There are 9 hidden switches. A switch that is on adds its own fixed numbers to the row, and there is some noise. The rows also spread widely along 12 directions, which tell nothing about the answers.
Known rows, each followed by its switches (1 for on, 0 for off):
[ 2.04  0.05  1.64  0.01 -0.45 -0.48 -0.57 -1.46  1.67 -1.24  0.26 -1.60
 -4.11 -0.59  2.06  0.00 -1.30  1.10  0.53 -3.53  1.42  3.22  1.04  2.30
  1.70]
0 1 0 1 0 1 0 0 0
[ 1.38  0.14  2.12  1.11  0.10 -1.48 -1.67  0.19 -1.36  2.62 -0.75 -1.64
 -0.38  0.47  1.03 -3.79 -2.37  0.61 -2.94 -1.06 -1.32 -0.72  4.18  0.23
 -0.05]
0 0 0 1 1 0 0 0 1
[ 0.46 -0.03  3.65 -0.08 -0.81 -0.67 -2.60  1.08 -0.01  4.24  0.79 -1.11
 -3.04 -0.32 -2.13 -3.15 -2.18  0.48 -2.51 -1.53  0.83  1.38  4.36 -1.57
  0.10]
0 0 0 1 1 0 0 0 0
[ 1.65  0.71  0.07 -1.28 -1.39  1.43 -2.58  1.58  1.58  0.13  2.12 -1.99
 -3.01  1.78  0.29  0.00 -1.19  2.28  3.87 -1.49 -0.21  1.44  2.09  0.51
 -0.96]
1 0 0 0 1 0 0 1 1
[ 2.87  1.67  2.05  1.53  2.13 -0.68 -1.87 -4.51 -1.86  1.31 -3.17 -0.04
 -3.21 -0.45 -3.31 -4.16 -0.62 -2.25 -6.05 -2.07  1.90  2.46  0.69 -0.13
  1.14]
0 0 0 1 1 0 0 1 0
[ 2.83  0.79 -1.16  2.68  0.09 -0.51 -3.16 -0.66 -1.63  3.39  0.21 -1.20
 -2.31  0.66 -1.66 -2.86 -1.67  3.09  0.27 -1.32  0.91  0.68  2.36 -2.53
 -1.58]
0 1 1 1 0 0 0 1 1
[ 1.31 -2.17 -0.92  2.29  5.63 -0.63  1.56 -3.44 -2.86 -2.59 -1.57 -0.67
  0.55  2.07  3.18  0.03 -0.84 -0.36 -3.67  0.21 -1.06 -0.13 -0.70  2.10
  0.32]
0 1 0 1 1 0 0 1 0
[ 2.19  0.40  1.11 -0.22  0.24  0.81 -1.74 -1.13  0.22  0.91  0.19 -1.18
 -4.04  0.09 -1.50 -0.12 -0.25 -0.04  1.06 -1.69  1.59  1.72  0.28 -1.31
 -0.87]
0 0 0 1 1 0 1 1 1
[ 1.90 -1.50  2.30 -1.14  0.35 -1.42  0.41  0.54 -0.05 -0.18  0.28 -1.54
 -1.22  0.99  2.75  2.78  2.27  0.09  2.46 -0.76  0.32  0.67  1.81 -0.89
 -0.96]
0 0 1 1 0 0 1 0 0
[ 3.64  1.87  0.70  1.90 -4.50 -4.85  0.90  0.17 -2.28 -0.44 -0.26 -2.36
 -6.54 -1.13 -0.04  2.86  2.05  5.89  1.73 -0.38  3.12  2.61 -0.41  2.48
 -0.49]
0 1 0 1 0 0 0 1 1
[ 2.25  1.56 -0.68 -0.04 -0.28 -1.60  0.27 -0.24 -1.97 -2.20 -2.02 -2.46
 -1.75  1.04  0.52  1.05  0.37  1.06 -0.79  0.79 -0.33  1.24  0.17  3.10
  0.35]
0 0 0 0 1 0 0 1 1
[ 0.20  1.86 -2.57 -0.50 -4.56  1.36 -2.40  3.09 -0.44 -1.88  2.43 -4.03
 -1.52  2.33 -0.68  2.40 -1.89  0.71  4.96  0.24 -1.09  0.02 -0.92  2.55
 -2.87]
0 0 0 1 1 0 0 1 1
[ 1.08  1.41  0.06  1.71 -0.05 -3.26 -0.69  0.02 -2.59 -2.66 -0.43 -1.66
 -0.54  1.19  2.97  0.12  0.73  1.06 -0.79 -1.07 -0.97 -0.30  2.94  3.73
 -2.00]
1 1 0 1 1 0 0 0 1
[ 0.63  1.51  2.15  0.77 -1.48 -3.39  0.54 -0.69 -2.12  1.12 -0.28 -1.60
 -2.64 -2.49  0.69 -1.51  1.80  1.21 -3.65  0.00  1.64 -0.12  1.52  1.44
 -0.29]
0 1 0 0 1 0 0 0 1
[ 0.16 -0.68 -0.56  0.56  1.95  1.16  1.09 -0.90 -1.91  0.22  0.17 -2.25
 -0.23  1.39 -1.63  0.97 -0.24  0.28 -2.89  0.16 -0.83  1.08  1.03  0.72
  1.40]
0 0 0 0 1 0 0 0 0
[ 0.41  0.91  3.00 -0.23 -4.93  1.09 -1.71  1.02  0.87  3.45  0.52 -2.90
 -3.09 -0.96 -0.19 -4.04 -6.42  2.30 -0.47  0.29  0.13  0.06  0.10  1.19
  2.26]
0 1 0 1 1 0 0 1 0
[ 0.42  0.33  0.08 -0.40 -0.25  2.18 -0.24 -1.85 -0.64 -0.87  1.15 -2.23
 -2.19  0.32 -2.23  1.74  0.98 -1.65 -1.06 -0.59  0.46  1.75 -1.12  1.69
  0.22]
0 0 0 1 1 0 0 1 0
[ 1.41 -0.28  0.56  1.39  1.35  0.90  0.35 -3.93  0.19 -0.39  2.59 -2.04
 -2.32 -0.99  1.00  1.03  2.74  0.24 -0.20 -3.52  0.19  0.88  0.68  1.69
 -0.59]
0 1 0 1 1 0 1 0 1
[-0.33  0.15  2.28 -0.04  1.77 -1.49 -1.51 -1.29  2.36 -2.27  2.04 -0.17
 -5.44 -0.01  2.90 -2.72 -3.00  0.88  0.41 -3.48  3.44  0.97  0.29  1.76
 -2.03]
1 1 0 0 1 1 1 1 0
[ 1.46  0.24  2.06 -0.48  0.40 -1.74 -0.59 -0.40 -0.92 -0.18 -1.44 -1.06
 -0.78  0.81  2.45 -1.57 -1.10 -1.32  0.25 -0.30  0.86 -0.22  0.56 -0.30
 -0.05]
0 1 1 0 1 0 0 0 1
[ 0.72  0.43  0.23 -1.23  1.06 -0.78 -2.20  0.74  0.56 -1.27 -0.89 -1.73
 -0.54 -0.49  3.15 -2.52 -1.61 -1.33 -0.66  0.01 -0.59 -0.38  1.38  0.79
 -1.05]
0 1 0 0 1 1 0 1 0
[ 2.50  1.04  1.01 -0.73 -0.97 -0.76 -1.23  0.36  0.33 -0.39 -1.09 -2.28
 -2.13 -0.32  2.52 -1.23 -1.12  1.73  0.22 -1.75 -1.79  1.81  3.22  3.18
  0.55]
0 0 0 1 1 0 0 0 1
[-0.05  1.03  0.57  0.44  0.33 -0.72 -1.33 -0.48 -0.34 -1.68  0.30 -0.27
 -2.67  1.03  0.75 -0.36 -2.36 -0.43 -0.13 -2.64  1.70  2.57  0.60  1.40
 -0.60]
0 1 0 1 0 0 0 0 0
[ 2.02  2.52  1.05 -0.75 -3.42  0.48 -0.16 -0.40 -1.29 -0.92 -2.03 -2.58
 -2.79 -0.71 -0.73  0.35 -0.26 -0.36 -0.12 -0.42  0.52  2.11  0.09  2.78
  1.78]
1 0 0 1 1 0 0 0 1
[-0.11 -1.44  3.92  0.70  1.63  0.44  0.14 -2.27  1.05  0.29  2.12 -0.64
 -3.00  2.15  1.60 -1.39 -3.76 -1.42 -0.13 -3.81  1.93  0.11 -0.43  0.41
  0.03]
0 0 0 1 1 0 1 0 1
[ 4.45  0.43  3.49  2.09  0.53 -4.63 -0.02 -3.15 -0.17 -1.24 -0.56 -1.29
 -4.67 -0.35  3.14 -1.52  2.46  1.83 -1.52 -5.00  1.50  1.58  3.20  3.55
 -0.24]
1 0 0 1 1 1 0 0 1
[ 0.22  1.98 -2.95  1.26 -1.67 -0.84 -0.46  1.00 -2.40  0.16 -0.89 -2.74
 -0.26 -2.16  0.71 -2.69 -0.76  1.72 -1.46  1.43 -0.66 -0.70 -0.49  0.56
 -1.84]
0 1 0 0 1 0 0 0 0
[ 1.94  0.65  4.23  0.44 -2.18 -1.63  0.16 -1.80 -0.70  0.92 -0.02 -2.39
 -1.66  1.55 -1.14  0.07  0.10 -1.67 -0.73 -1.81  1.44  0.72 -0.16  0.62
  2.28]
0 1 0 0 1 0 0 0 0

New rows, each followed by its switches (1 for on, 0 for off):
[-0.36 -0.87  2.99 -0.98  0.76  3.39 -0.35 -0.98 -0.08  2.46  0.73 -1.99
 -0.59  0.40 -0.61 -0.49 -1.54 -0.43 -2.60 -0.70 -1.17  0.23  3.69  0.09
  2.74]
1 0 0 1 1 0 1 0 1
[ 0.37 -0.47  2.63  2.40  1.52 -2.96  0.51 -2.14 -3.57  2.62  1.59 -0.87
 -1.70  0.53 -2.62 -0.67  3.05 -1.34 -5.22  0.22  2.70 -1.68  0.55 -1.95
 -1.90]
0 0 0 0 1 0 0 1 1
[ 0.64  0.48 -0.79  1.10 -0.25 -1.06 -0.88  0.02 -0.99  1.05  1.38 -2.07
 -3.97 -3.95  0.16 -1.15  1.71  2.88 -2.66 -0.94  0.80  1.22  3.31  1.38
 -1.68]
0 1 0 1 1 1 0 0 1
[-1.12 -0.41  1.29  0.88  0.55 -0.81 -0.34 -0.55 -1.12  0.41  2.37 -0.96
 -0.80  0.31  1.78 -0.13  0.01  0.15 -1.63 -1.29  0.81 -0.35  2.53  1.23
 -1.26]
0 1 1 1 0 0 0 0 1
[ 3.84  1.95 -1.67  2.10 -0.24  0.01 -2.71 -1.73 -1.16  0.86 -0.10 -1.99
 -1.50  1.07 -3.38 -0.23  2.08  0.24  0.53 -3.59 -0.22  3.01  2.17 -1.09
 -1.04]
0 0 0 1 0 0 0 0 0
[ 3.03  0.83 -2.15  2.48 -0.31  1.38 -1.33 -2.01 -1.00  1.47  0.60 -2.61
 -0.83  0.08 -1.09  0.01  0.66  2.25  0.43 -2.40 -1.11  1.75  1.84 -0.11
  0.76]
0 1 0 1 0 0 0 0 1
[ 1.04  1.06  0.67 -0.23  0.51  1.42 -0.98 -2.15  0.75 -1.19  0.14 -1.53
 -1.18  1.31  0.89 -2.04 -1.59 -0.59  0.56 -2.59  0.06  1.43  0.60  1.50
  0.71]
1 1 1 0 1 0 0 0 0
[ 0.75  0.47  4.89  1.09 -0.65 -3.49  0.17 -1.94 -0.98  1.72  0.60 -1.37
 -3.55 -1.41  1.18 -2.02  0.79  0.96 -4.40 -1.36  1.39 -0.91  2.40  2.38
 -0.64]
0 0 0 1 1 0 1 1 1
[ 0.28 -0.84 -2.63  0.10  0.08  1.39  1.63  0.53 -1.25 -2.47 -0.62 -3.00
 -1.23 -2.20  4.26  0.89 -1.16  2.47  0.36  2.83 -0.76 -1.69 -1.48  2.06
 -0.62]
1 1 0 1 1 1 1 1 1
[ 2.48  0.58 -0.95  0.49 -2.07 -0.48  0.55  0.80 -1.74 -0.46 -2.68 -3.21
 -1.67 -0.64  0.17  0.32 -1.66  1.47 -0.61  0.72 -0.03  1.56 -0.21  0.88
  1.69]
0 0 0 1 0 1 0 0 0
[ 1.10  0.47  0.95  1.41  0.42 -0.04  0.14 -2.86 -0.94  1.03  1.32 -1.47
 -1.06  0.90 -0.84  0.07  0.91 -0.08 -0.91 -2.31  1.43  0.81  0.72 -0.18
  0.86]
0 1 1 0 0 0 0 0 1
[-0.81  0.08  0.30  1.93  1.02 -0.19 -0.38 -1.72  0.35 -0.14  3.68  0.50
 -4.18 -1.36  2.02 -1.55  0.01  2.07 -0.48 -3.47  3.02  1.20  0.76  0.83
 -2.37]
1 1 0 1 0 0 0 0 1
[ 1.95 -0.08  0.61  0.30  2.96  0.38  0.05 -3.68 -1.51 -0.45 -1.10 -0.78
 -2.78 -1.18 -0.17  0.24  1.96 -0.13 -3.25 -0.56  0.92  2.04  1.08  1.87
  0.89]
0 1 1 1 1 0 0 1 1
[ 0.01  1.01  2.94  0.45 -1.35  0.08 -1.04 -2.27 -0.05  3.57  3.39 -2.19
 -4.01 -1.11 -3.88 -1.45  2.13  0.31 -2.36 -1.91  2.61 -0.05  1.74 -0.64
 -1.29]
0 0 1 0 1 0 1 1 1
[ 1.38  2.14 -0.12 -2.33 -3.80  0.36 -2.79  3.89 -1.40  0.08 -1.90 -3.63
 -2.44 -0.12 -3.14  1.54 -1.32 -0.94  1.11  1.18  0.14  2.22  2.61  0.26
  0.28]
0 0 0 1 1 1 0 0 1
[ 0.98 -0.82  1.99 -0.92  2.20  0.97  0.53 -2.08  1.00  1.37 -0.19 -0.42
 -3.35 -1.60  1.87 -3.19 -2.02  1.01 -2.97 -0.52  1.18  1.14  0.11  0.61
  1.70]
0 0 0 0 1 0 0 1 1
[ 2.59 -2.08  2.12 -0.04 -1.01  1.12  0.80 -0.23  0.39  2.81  0.81 -1.94
 -1.10 -0.26  2.49  0.77 -0.79  1.93  1.92 -0.35  0.00  0.57  0.69 -1.58
  2.74]
0 1 0 1 0 0 0 0 1
[-0.91  1.74  0.03 -0.22 -4.27 -1.32 -0.12  1.83 -0.15 -0.75  2.77 -3.02
 -2.31 -1.42  2.05  0.16 -0.13  1.65  1.85 -0.30  0.79 -0.75 -0.48  2.84
 -2.26]
0 1 0 0 1 0 0 0 1
[-1.89  0.93 -1.02  1.32 -1.41  3.03 -0.88 -0.73 -1.84  3.33  2.35 -2.83
 -0.43 -2.46 -3.78 -2.77 -0.23 -0.60 -4.86  0.13 -0.53 -0.77  0.85 -0.17
 -1.09]
0 0 0 1 1 0 0 0 0
[ 1.28 -1.02  1.71  0.72  1.30 -0.67 -1.40 -1.18  1.15  3.28  2.99 -0.75
 -4.99 -2.89  0.33 -2.07  1.99  4.00 -1.18 -3.01  1.16  2.36  4.57 -0.25
 -1.72]
0 1 1 1 1 0 0 0 0
[ 1.84  1.70  1.45  2.22 -1.83 -3.49 -1.74 -1.76 -1.11  0.01 -0.10 -1.67
 -2.34 -1.11  0.92 -3.13 -0.09 -0.57 -2.43 -2.02  2.03 -0.49  0.10  1.08
 -1.70]
0 1 0 1 0 1 0 1 0
[ 3.47  1.04  3.67 -1.33  2.95 -2.18 -0.08 -3.49  0.44 -3.11 -5.53  0.23
 -3.81 -0.77  2.56 -1.52 -1.25 -2.53 -3.83 -2.16  2.07  3.65  0.72  2.55
  2.95]
0 0 0 1 0 1 1 1 0
[ 1.51  0.63  2.21 -0.98  0.03  0.19 -1.44 -0.26  2.09 -0.99 -0.08 -0.61
 -1.44  2.95  3.32 -2.17 -5.01 -0.99  2.41 -3.43  0.74  1.44  0.06  0.49
  1.15]
0 0 0 0 0 0 0 0 1
[ 1.23  1.30  2.74  0.35 -3.17 -0.95  0.14 -1.79 -0.62  0.18  0.26 -2.63
 -1.93 -1.31  1.95 -1.43 -0.54 -0.19 -1.42 -0.37  0.29 -0.90 -1.09  3.62
  0.87]
0 1 0 1 1 0 0 1 1
[ 1.08  0.58  3.91 -1.86 -2.27 -0.85 -0.60  1.18  0.34  2.19 -2.00 -2.31
 -3.13 -1.40  0.72 -3.36 -4.11  0.62 -2.90  1.25  1.09  0.22  1.50  0.84
  2.74]
0 0 0 0 1 1 0 1 1
[ 1.43  2.31 -0.95 -0.86  4.21 -2.77 -4.38  0.62 -0.19 -2.81 -1.36  0.86
 -1.22  0.87  2.21 -2.64  1.14 -2.03 -0.53 -3.34 -0.23  2.17  5.00  0.56
 -4.48]
0 0 0 0 1 0 0 0 1
[ 1.12 -0.99  2.81  0.11 -0.84 -0.87  2.31 -1.99  1.44 -0.28  2.05 -2.49
 -4.65 -1.36  2.23 -0.41 -0.53  1.87 -1.01 -2.56  2.07  1.09 -0.58  3.24
  1.71]
0 0 0 0 1 1 0 0 1
[ 1.80  2.83  0.84  0.10 -0.81  2.26 -1.49 -3.77  0.54  0.39  0.33 -2.35
 -2.58 -0.37 -3.24 -1.53  1.30 -1.13 -1.37 -2.73  0.71  1.57 -0.07  0.93
  0.69]
1 0 0 0 1 0 1 1 0
[ 2.35  2.68 -1.79 -0.27 -0.83 -1.43 -0.78  1.72 -2.05 -1.73 -3.93 -3.49
 -3.30  0.19 -1.68  0.82 -2.08  2.81 -0.67  0.24 -0.30  3.13  3.00  2.06
  1.24]
0 0 0 0 1 1 1 0 1
[ 0.76  1.60  1.89 -0.45 -1.36 -1.42 -1.38  1.02 -1.28 -0.21 -1.44 -2.51
 -1.64  1.03  0.40 -0.70 -2.11  0.46 -0.36 -0.65 -0.71  0.44  3.30  2.27
 -0.43]
0 0 1 1 1 0 1 0 1
[ 0.76 -2.25  0.88  1.70  0.25  1.73  2.80 -3.50 -1.84  2.23  3.09 -2.84
 -2.86 -1.16 -1.47  2.44  2.57  2.51 -2.51  0.67  1.08  0.00 -0.82  1.20
  1.53]
0 1 1 1 1 0 0 1 1
[ 1.41  1.20 -2.78  0.61 -1.65  0.77 -1.54  1.03 -1.55  0.05 -0.70 -3.19
 -2.43 -1.29 -1.27 -1.45 -1.60  0.86  0.44  0.06  0.46  0.78  0.18 -0.13
 -2.00]
0 0 1 1 1 1 0 0 1
[ 1.98  1.87 -4.96  0.04  2.17  3.61 -1.40 -2.03 -0.62 -1.14 -1.12 -1.72
 -2.25 -1.26 -2.19 -1.42  1.22  1.82 -0.66 -0.38 -0.51  3.06  0.13  0.42
 -1.09]
1 0 1 0 1 0 0 1 0
[ 0.77  1.78  1.23  1.27 -0.73  0.72 -0.94 -3.31 -0.75  0.53  0.87 -2.38
 -2.24 -0.77 -0.98 -1.20 -0.23 -0.28 -2.65 -1.82  0.11  0.08  0.65  2.58
  0.27]
0 1 0 1 1 0 1 1 1
[ 1.20 -0.27  1.46  2.33 -0.05 -2.14  0.53 -1.66 -2.12  0.67  0.93 -1.88
 -2.31  0.59 -0.70 -0.58  0.56  0.74 -2.86 -1.76  0.76  0.37  0.97  1.18
 -0.68]
0 0 0 1 1 0 0 0 0
[-2.63  0.88 -0.36  1.36 -0.24  0.26 -1.44  0.15 -1.58 -1.50  5.14 -2.34
 -1.85  2.61 -1.14  0.94 -0.08  1.62 -1.61 -1.73 -0.27 -0.47  3.59  4.88
 -3.50]
1 0 1 1 1 0 0 1 1
[ 0.93  1.60  1.58 -1.84 -3.45  1.18 -1.53  1.32  0.01  2.28  0.76 -2.91
 -4.35 -0.32 -4.74  0.91 -0.23  1.04 -0.15  0.39  1.48  2.94  1.01 -0.16
  1.34]
0 0 0 0 1 0 0 1 0
[-0.08 -1.35  2.55 -0.38  1.19  1.80  0.75 -1.56 -0.02  1.89  1.09 -0.70
 -2.24 -0.41  0.17  1.01 -0.99  0.43 -2.21 -1.08  1.17  2.05  1.99  0.05
  3.19]
0 1 0 1 0 0 0 0 1
[ 0.16 -1.95  0.59  1.03  1.83  3.92 -0.25 -2.09  0.69  1.75  3.71 -2.34
 -2.55  2.62 -3.41  1.57 -1.81  0.26  0.49 -3.16  0.21  1.92  0.58 -1.06
  1.04]
0 0 0 1 1 0 1 0 0
[ 2.63  1.44 -0.40 -1.53  1.75 -2.00 -2.74  1.15  0.37 -2.20 -2.70  0.75
 -5.45 -1.67  3.04 -1.27 -1.07  1.91  1.37 -0.68  1.52  3.83  2.02  1.31
 -2.13]
0 1 0 1 1 0 0 1 1
[ 0.28  0.00 -0.08  0.20 -0.40  1.37 -1.12 -0.49 -1.81  0.14  0.77 -2.10
 -0.25  0.76 -0.89  0.32  0.67 -0.70 -0.51  1.04 -0.35 -0.49  0.61  0.30
 -0.89]
1 1 1 1 1 0 0 1 0
[ 1.19  0.51  0.89  3.39  1.34 -1.85 -0.93 -3.30 -0.27  3.91  3.63 -3.13
 -3.30 -2.32 -1.17 -4.01  2.53  4.59 -5.87 -3.46 -0.28 -1.09  5.44  1.48
 -1.69]
0 0 0 0 1 1 1 1 1
[ 1.25  3.86  2.57 -1.69 -1.85 -1.35 -3.46  0.01 -0.93 -0.98 -3.23 -0.06
 -4.17 -1.07 -2.25 -2.46 -0.31 -2.94 -2.38 -0.79  2.62  2.88  1.40  1.29
 -0.76]
1 0 0 1 1 0 0 1 0
[-0.82  2.31  0.43 -1.51 -1.08 -0.96 -2.85  1.26  0.81 -1.63  0.58 -1.93
 -1.41 -1.68  2.32 -2.57 -0.88 -2.36 -0.37 -1.56  0.45 -0.02  2.00  1.94
 -2.14]
0 1 0 0 1 1 0 0 1
[ 2.01  0.81 -1.25 -0.38  0.15  3.21 -0.22 -2.19 -0.85 -1.03 -1.59 -1.26
 -2.45 -1.48 -1.73  0.83  1.09 -1.63  0.26 -0.44  1.21  2.93 -2.02 -0.68
  1.15]
1 1 0 1 1 0 0 0 0
[-1.28  0.83 -0.37  1.73 -0.67 -0.78 -1.00  0.26 -0.54 -1.05  2.50 -1.82
 -1.42  2.00  1.93 -0.51 -3.71  1.61  1.67 -2.43  0.58 -0.63  1.16  1.89
 -2.65]
0 1 1 1 0 0 1 0 1
[-2.05  0.43  0.01 -2.27  0.09 -1.34  0.18  2.87 -1.50 -1.97  1.50 -1.56
 -1.99 -0.39 -0.12  3.38  2.79 -0.44 -1.31  1.29  0.45  1.35  2.47  2.02
 -2.31]
0 0 0 0 1 0 0 0 0
[ 2.56  0.85 -1.86  5.30  2.35 -5.56 -0.69 -2.00 -2.92 -2.06 -0.73 -0.41
 -1.57  1.02  4.44 -5.07 -1.74  2.41 -1.63 -3.49  0.27 -1.38  0.18  2.03
 -5.43]
0 0 0 1 1 0 0 0 1
